Every row belongs to one group in each of 3 separate groupings. Each group adds its own fixed numbers to the row, and there is some noise. The rows also spread widely along 11 directions, which tell nothing about the answers.
Known rows, each followed by its group in each grouping:
[-51  -2  33 -19 -20   3   4  -2 -21  54  10  24 -13  39  36  -2  55   0
 -32  -7  14 -25  20  77 -29   4  -1 -41  80 -12   6 -51 -19  -2]	k214 T k213
[ 44  18  13 -16  -6 -14  -4   4  -3  18  18 -14  10   8  32  -3  32 -10
  -2  23 -10 -42  14  31  24  13  13   8  -2 -10   8  -5 -45 -12]	k951 T k279
[ 21  11 -48 -28  -4 -37   5 -20 -12 -19 -11   2 -38 -21  11   6  23  31
  -6   5 -13 -17  11 -15  10   6   9  -5 -29  -5   4  22 -17  -7]	k630 N k918
[-40   3   4 -37 -14  -4  13  -1 -44  28  20  24 -31 -23 -20  55  16  35
  16 -25  13 -16  -3  31  40 -33  32 -38  36 -17  58 -76  31  14]	k164 N k279
[ 35  43  19 -12   2   6  -3  11 -24 -42   4 -34   5   3   0 -55   2   6
 -45   6  14  55  27   3 -25  33 -40  20  -2  27 -39  36  15   5]	k917 A k213
[ -9  -2  -7  -1 -12  -2   5 -14 -22   5  19 -12 -12 -16  -7   7  17  14
   7  -4  11   2  18  10  14   3   1 -12   6  -8  16 -20  -1   4]	k630 A k918
[  4  37 -28 -19  14 -40  -5 -39 -10  11  27  -9  21 -19  26  12  57  14
   2  11 -36 -41   6   2  24  -7   5   4   1  21  12   6 -38 -21]	k808 N k918
[ 22  30  15  -1  -6 -29  23   0 -10 -33 -14 -33  -2 -21   0  22  11  21
 -12 -12 -12  15  -2 -26  13   4 -13  -4 -21  15  13   7  21  17]	k808 A k279
[-36  43  15 -25 -10   4  18   2 -16 -13 -14 -17  10   5   0  10  49  -4
 -10  -7 -32  10   0 -31 -32 -34 -30 -23 -20 -17   4  39   6  27]	k214 N k279
[ 16  -6   4 -14 -26 -18  17 -13 -14  -4  -2 -20 -15 -11   2  22  18  21
  -2  16   2  -4  12   5  12  11 -11  -7 -12 -32  11   1 -17   9]	k164 T k918
[ 44  39  29   5   0  18  18  -6 -21 -11  60 -46  36 -32 -16  -3  35 -31
   6  16 -20 -13  22   8  26 -11 -46  10 -16  42  26  -1 -21  15]	k917 T k918
[-52 -47  58  47 -10 -18  51 -22  28  47 -12   5   5   1  10  72   1   2
  -3   3 -30 -13 -10 -26  19 -16 -38 -38   8 -28  47 -26   5  28]	k951 T k279
[-26   9  11  28   8  21 -24 -34  -7  16  31 -26  35  13   6 -48  29 -42
 -20  11  11  29  32 -14 -48  16 -50  -7   7   5 -29  31 -24  15]	k951 T k279
[-27 -54  -2  47  34  21  -9  11  37  31   7  16 -14  39  17  20 -27 -23
  46 -15 -12 -43 -39 -43  26 -13  18   4 -22   5  46 -26  14  20]	k951 T k918
[  7  -1   9   2   0 -24 -14   0  -2   5  -9  -8   4  18  34   4  25   4
   2  -6   8 -23 -12  -2   6  28  31   7  15 -10   5 -15  -5  -4]	k214 T k213
[-36   8  89  21  12  13  51  16  22  10  -7 -20  43  12  -8  20 -26   4
 -18  28 -56  50  -7 -27  15 -37 -78  -1 -17  -5  17  34  30  24]	k917 A k279
[-21 -19 -15  13  -9 -20   2 -25 -12  -2  -6  -2 -18 -10  10  18  23   8
  -5  -8  15  -2   7 -26 -13  23   1 -14   3 -17   6  -5   2  10]	k214 N k213
[-39  50 -14  12  85 -38 -43 -35  14   7  25  -3  75  -1  19 -15   3  10
  17  -8 -53   7 -46 -65  37 -23  18  37   1  61  14  19  30 -25]	k808 N k279
[  5   4   9  18  30 -34   7 -22  14   2   1  -2   2   6  28   5   1  17
 -24  -5 -18  -9 -10  -9  19  19 -10  -1  14  42   5  -6   8 -10]	k917 A k918
[ 59 -15  43  -6  17 -23  21  33  30   3 -11 -24  17  11  28   7 -54  38
  12  48 -32   3 -15  -3  75  16   6  48 -31 -18   8  21  11 -18]	k808 N k918
[-42 -31  17  32  11 -52   5 -34  46  57 -31  24   5  44  72  24  24   4
 -25  16 -33 -37 -11  -5  -6  15   4 -22  22 -25   0   4 -39 -15]	k630 T k279
[ -1  39  37 -14   7 -21  36   1   0  -4 -18  -4  -4  -1  16  14  18  14
 -48  -6 -33   6   4  -4  -3 -11 -39 -23   8  28   8  11  18  12]	k917 N k279
[ 13  10 -47 -11   4 -17   2 -17  -3 -16  -6   2 -38  -3  16 -10  20   8
 -14   1 -12 -16  16 -21 -14   7 -10  -8 -31  14  -6  29 -17   2]	k630 N k918
[ 23  23 -16  13  29  68 -35  31 -10  -9  57 -28  11  18 -12 -44  12 -64
  43 -22   3 -28   4 -26  -3 -17   3  19 -34  47  19  -3   5  29]	k951 N k918
[ 29  23   5 -19  15  22 -31  34 -22  -5  22 -10  -3  10   5 -27   2 -18
  13 -19  27  -7  -4  10  15   9  42  12   1   9  11 -21  20  10]	k917 N k279
[ 48 -26 -22  20 -10  27  21   9   1 -14  24  -7 -58   1   5   2   4 -38
   0   4  16 -41  22   1  -8  14 -30 -16 -45  22  20  -7 -30  30]	k917 T k918
[-18  -9   3  16   2  24 -11   2  -9  18  16  -4 -19  23   7 -13  19 -20
   2 -32  20 -17   3   4 -20   5  -2 -22  22  19  14 -34  10  25]	k951 T k918

New rows, each followed by its group in each grouping:
[ -1  10 -18 -61  -9 -71 -12 -20 -25 -19 -52  12 -35   2  16  -6 -22  96
 -47  12  24  58  -3  15  10  42  32   3  21 -44 -36  16  28 -29]	k164 A k279
[-22 -27   5  17  10  -2  14 -18  15  30  11  16 -15  17  17  -8 -25   4
 -22  32  -6  12  19  10   6   7 -32  -9   0  -1  -3   5 -14  -7]	k630 A k279
[-28 -44 -46   7  28  -4 -35   7  19   7 -16  20 -28  44  25  -7 -29  21
  32  -3   8  -5 -30 -30   8   5  43  18 -28 -28   3   8   7  -8]	k808 A k918
[  3   0  28   7   1 -39  29 -30  26  33  -1  -4  17  12  42   9  20  14
 -30  44 -47 -22  12  16  17   5 -36  -4   7  -1  -1  21 -43 -19]	k630 T k918
[-36  50 -29 -57  18 -11 -38 -21 -43  24  46   9  34  -7   5 -28  49  28
   6  15  -7   8  16  37  14 -16  23  20  36  -8  -2  -3 -21 -35]	k808 N k213
[ 26  10  33  10   0   7   8  28  -9 -12  -5 -21 -16   4  -1   1 -10  -7
  -8 -34  21  -1  -9  -9   8  13   7 -11   5  25  22 -34  44  33]	k951 T k279
[  1  13  -9 -13  22  39   2  42  15  -3   2  21 -34  53  19 -18  -5 -31
  -3   7 -29 -23  -9  -2 -15 -36 -14  -3 -47  19  11  24 -11  17]	k917 A k279
[-36  -3 -13  13   0 -17  -6 -43  -7  24  24  -1  11  -5  16  26  68 -15
   7  -9 -10 -38   3  -6  -9  -6  -2 -25  13  -9  24 -14 -37   6]	k917 T k918
[  9   6 -63 -19  31  -8 -40 -32 -21 -16  42  -4   4 -15  -8 -21  -7  17
  30  25   2   6  -6 -19  34   4  25  38 -30   5   2  16 -13 -29]	k214 A k918
[-24  -7   1   6 -18 -30  -6 -29  -9  29  -3   6 -11  10  36  15  63   2
 -19 -11  10 -35  16  19 -20  28   8 -27  44 -16   6 -28 -31   0]	k951 T k213
[ 25 -32 -31   9   7  12 -12  -3   2  12  32   0 -25   1   8 -16 -16 -12
  22  24  14 -19  19  -1  25  19  13  13 -26  -8   8  -3 -23  -4]	k630 N k918
[  9  31  -5 -15  16   4 -18  -1 -24   1  44 -15  25 -12  -1 -16  19   2
  16   6  -3  -3   4  13  28  -3   9  28   5  18  17 -16  -2  -9]	k808 T k213
[-36 -40 -19   4   8  23 -21  -6   4   5   0  -8  -4  36   4 -45 -32  12
   3  32  19  59  18 -15 -27  15 -27  17 -27 -50 -36  54  -6   0]	k808 A k918
[ 36 -20  -6  37   5 -11  -2 -17   1 -18  12 -25 -15 -17  -3  10 -22 -14
   7   1  22   0  -1 -37  19  32  -2   6 -32  12  15 -10  10  21]	k164 T k279
[-13 -19  25 -17   7  30  11  24 -12  22  26   9 -13   7 -14   5 -28  14
  15   8  10  10   2  24  36 -18  -1  -1   6 -17  32 -29  25  11]	k917 N k918
[ 33 -21   6  14  -3  -9  -4  -1   2  16  15  -3 -16  11  29  -9   1  -7
  -9  12  19 -24  17  21  13  41   7   8  14   2   2 -25 -21  -5]	k951 T k213
[ 52 -48  48  10 -10 -37  17  26  31  24 -27  -3 -12  21  50  44 -26  16
   8  23   4 -41 -22  17  63  37  45  11  -7 -51  29 -27 -12  -8]	k917 T k279
[-24  50 -28 -61  -6  -9   5   5 -31 -25 -28  11 -47  19  -1  -7  35  37
 -28 -20 -13   7  -3   9 -35 -28 -10 -26  -5   4  -1  19  13  15]	k164 T k918
[ -6  15 -65 -17  19  -2 -47 -27 -28 -23  17 -13 -12  -1   0 -48  17   8
   4 -11  30  21   9 -19 -26  20  14  14 -16   7 -20  25  -5  -4]	k808 T k918
[-37  -9  -3   6  -7  10  14 -22 -12  36  23  19 -37  21  14   8  36 -12
 -24 -10   6 -33  22  42 -24  -6 -29 -50  38  29  20 -45 -17  17]	k164 T k918
[ 19 -16  -6  14 -32  16   3  -6 -34 -25  18 -44 -27 -23 -26  13  12  -4
  20 -15  41  10  22 -13  -2  23  -4 -13 -18 -20  14 -21   9  37]	k164 A k918
[ 74  30  54 -24  11  -8  17  13 -25 -13  28 -36  14 -24 -14 -38 -52  43
 -35  26  13  46  20  44  59  34 -27  32  28  44  -7 -17  38 -14]	k951 T k918
[  3  29  -8 -29  23  -9 -18  26  -1 -10 -28  14 -29  45  29 -50 -22  23
 -35  -8   1  21  -8  10 -14  12  18   5   5  24 -26  17  27 -11]	k630 A k279
[ 40   4   8   1 -23 -16  35  -4 -15 -28  -5 -35 -29 -29 -11  21   5  22
 -13  -4   1   4  19 -13  15  16 -27 -10 -21   7  13   1  11  21]	k951 A k918
[-50 -40 -40   9  -4  26 -40 -16  -4  14   4  -1  -6  24  10 -12  38 -27
  34   1  21   4   9 -39 -43   3  12  -5 -33 -79 -11  38 -35  19]	k917 N k918
[  1 -21  -6 -10 -10  32   9  14  -4  15  22  -4 -23   6  -7   5   1  -8
  24  20  -2 -14  18   2  11 -16 -15  -3 -30 -30  19   4 -16  17]	k951 N k918
[ 10 -21  20   7  -2  16  23  -8 -12   7  34 -14 -12 -18 -14   0 -16   0
  -9  21  12  19  29  10  18  12 -40  -5  -3   0  10  -9   2  12]	k917 N k918
[ -9   2  18 -21  -9  -5  20  -9 -12  43  38  10   6 -17   2  40  28   4
  14  27 -29 -37  15  29  47 -28  -3 -12   9 -22  43 -27 -30  -6]	k951 N k279
[ -2  -7 -68 -17 -16 -33 -20 -29 -18 -21 -17   5 -47   0  22  18  47   7
   3  -7  13 -29   2 -24 -26  18  34 -18 -34 -37  -3  21 -36   0]	k214 A k279
[  3  10 -24   4   9  -3  -1 -13 -11 -24  18 -25   7 -26 -19  11   1  11
  33   4 -21  11  -5 -49  29 -16  -1  21 -50  -5  22  22   6   5]	k630 A k918
[-47  19   0   1 -23   4 -12  -9 -29  23  14 -15   2   2  17  20  92 -31
  12 -44  14 -38  13   5 -32 -11  20 -47  27 -17  26 -35 -15  31]	k808 N k279
[ 25  27  31 -15  -4 -17  22  17  -9  -2 -11  -7 -18   3  13  11  -1  21
 -25 -12 -10  -7   0  17  21   5  -2 -13  14  25  15 -22  21   7]	k951 A k279
[-51   9 -42  -4  38  33 -77 -28 -35  17  67  -8  48   5 -23 -39  16 -15
  60  -4  23  18 -11 -21  12 -16  38  33   3 -13  10  -9  -1  -7]	k164 T k918
[-23  -1   7  16 -12 -14   5 -17 -17  22  20  -9   5 -18   3  36  39  -3
  20 -16  -3 -24   2  -1  23  -9  19 -22  11 -14  37 -39  -7  12]	k630 A k279
[  2  57  48 -15  -3  40  -2  38 -39  -2  36 -31  15  14 -13 -13  26 -26
   5 -35   7  -4   1  33   6 -25   5 -13  27  39  27 -48  34  32]	k164 A k279
[ 20   5  12 -22 -20  11  15  42 -14   5  -7   7 -55  22  15   3   1   4
 -11 -15  18 -23   9  46   8   3  24 -24   9   2  19 -40   8  12]	k630 A k279
[ 13 -23  15 -20 -33  -1  12  19  -2  30  -6   8 -35  27  31  24  19   3
   2  15   5 -38  17  47  12   6  21 -21   2 -52  15 -21 -37   3]	k951 A k279
[-10  23  15  10  13 -66  -6 -31  12  11 -29  -4  17   5  55  26  59   7
 -30 -23 -22 -33 -17 -24  -5  24  21 -22  28   7   2  -1  -9  -5]	k917 N k279
[-22  -2  31  47  32 -19   1 -11  18  -7 -10 -28  34   4   6  -1 -24  14
   5 -23 -16  29 -29 -58  21  11  -7  13   3  31  11  -1  53   9]	k630 A k918
[ -5   0  -7  -3   5   4  10  -9   0  14  23   4  -6  -1   4   7  11   1
  15  19 -25 -20   6   1  22 -22 -14   0 -18   2  25  -1 -19   0]	k630 T k918
[ 32  32 -32 -44  -2   5  -8   5 -20 -38 -10 -11 -35  19  10 -52   5  14
 -34  15   6  21  17   7 -37  12 -22   4 -27  10 -34  52  -8   0]	k214 T k918
[-37 -23 -14 -12   5  29 -21 -10 -30  17  47   6   0  -6 -27  -7  -4   8
  31  11  25  24  10  13  21 -11   3   5   2 -32  19 -19   0   2]	k917 A k918
[-35 -26  29  25  18 -14  15 -22  13  58  33  14  21   3  20  38  -1   0
  10  18 -19 -28  -8  18  47 -16  -3  -9  26   3  44 -47 -11  -7]	k808 T k279
[ 43 -28 -27  30  40   2 -13 -21  19   1  52 -11  10 -11   1  -4 -45 -12
  37  43 -15 -20  -1 -35  62  12  -3  45 -51  25  18   8 -16 -13]	k164 N k918
[ 23 -30 -33 -18  35   7 -34   8   1  23  31  32 -34  26  24 -34 -37   8
   6  20  27 -21   3  35  34  25  39  24   7   7   0 -22 -11 -27]	k917 N k918
[-39  13  12 -11   1  30  19   8  -4  -1   7 -15  16   0 -22  -1   7   1
  18  18 -41  29   6 -37  -3 -46 -44   1 -42 -28  15  46   8  22]	k630 N k918
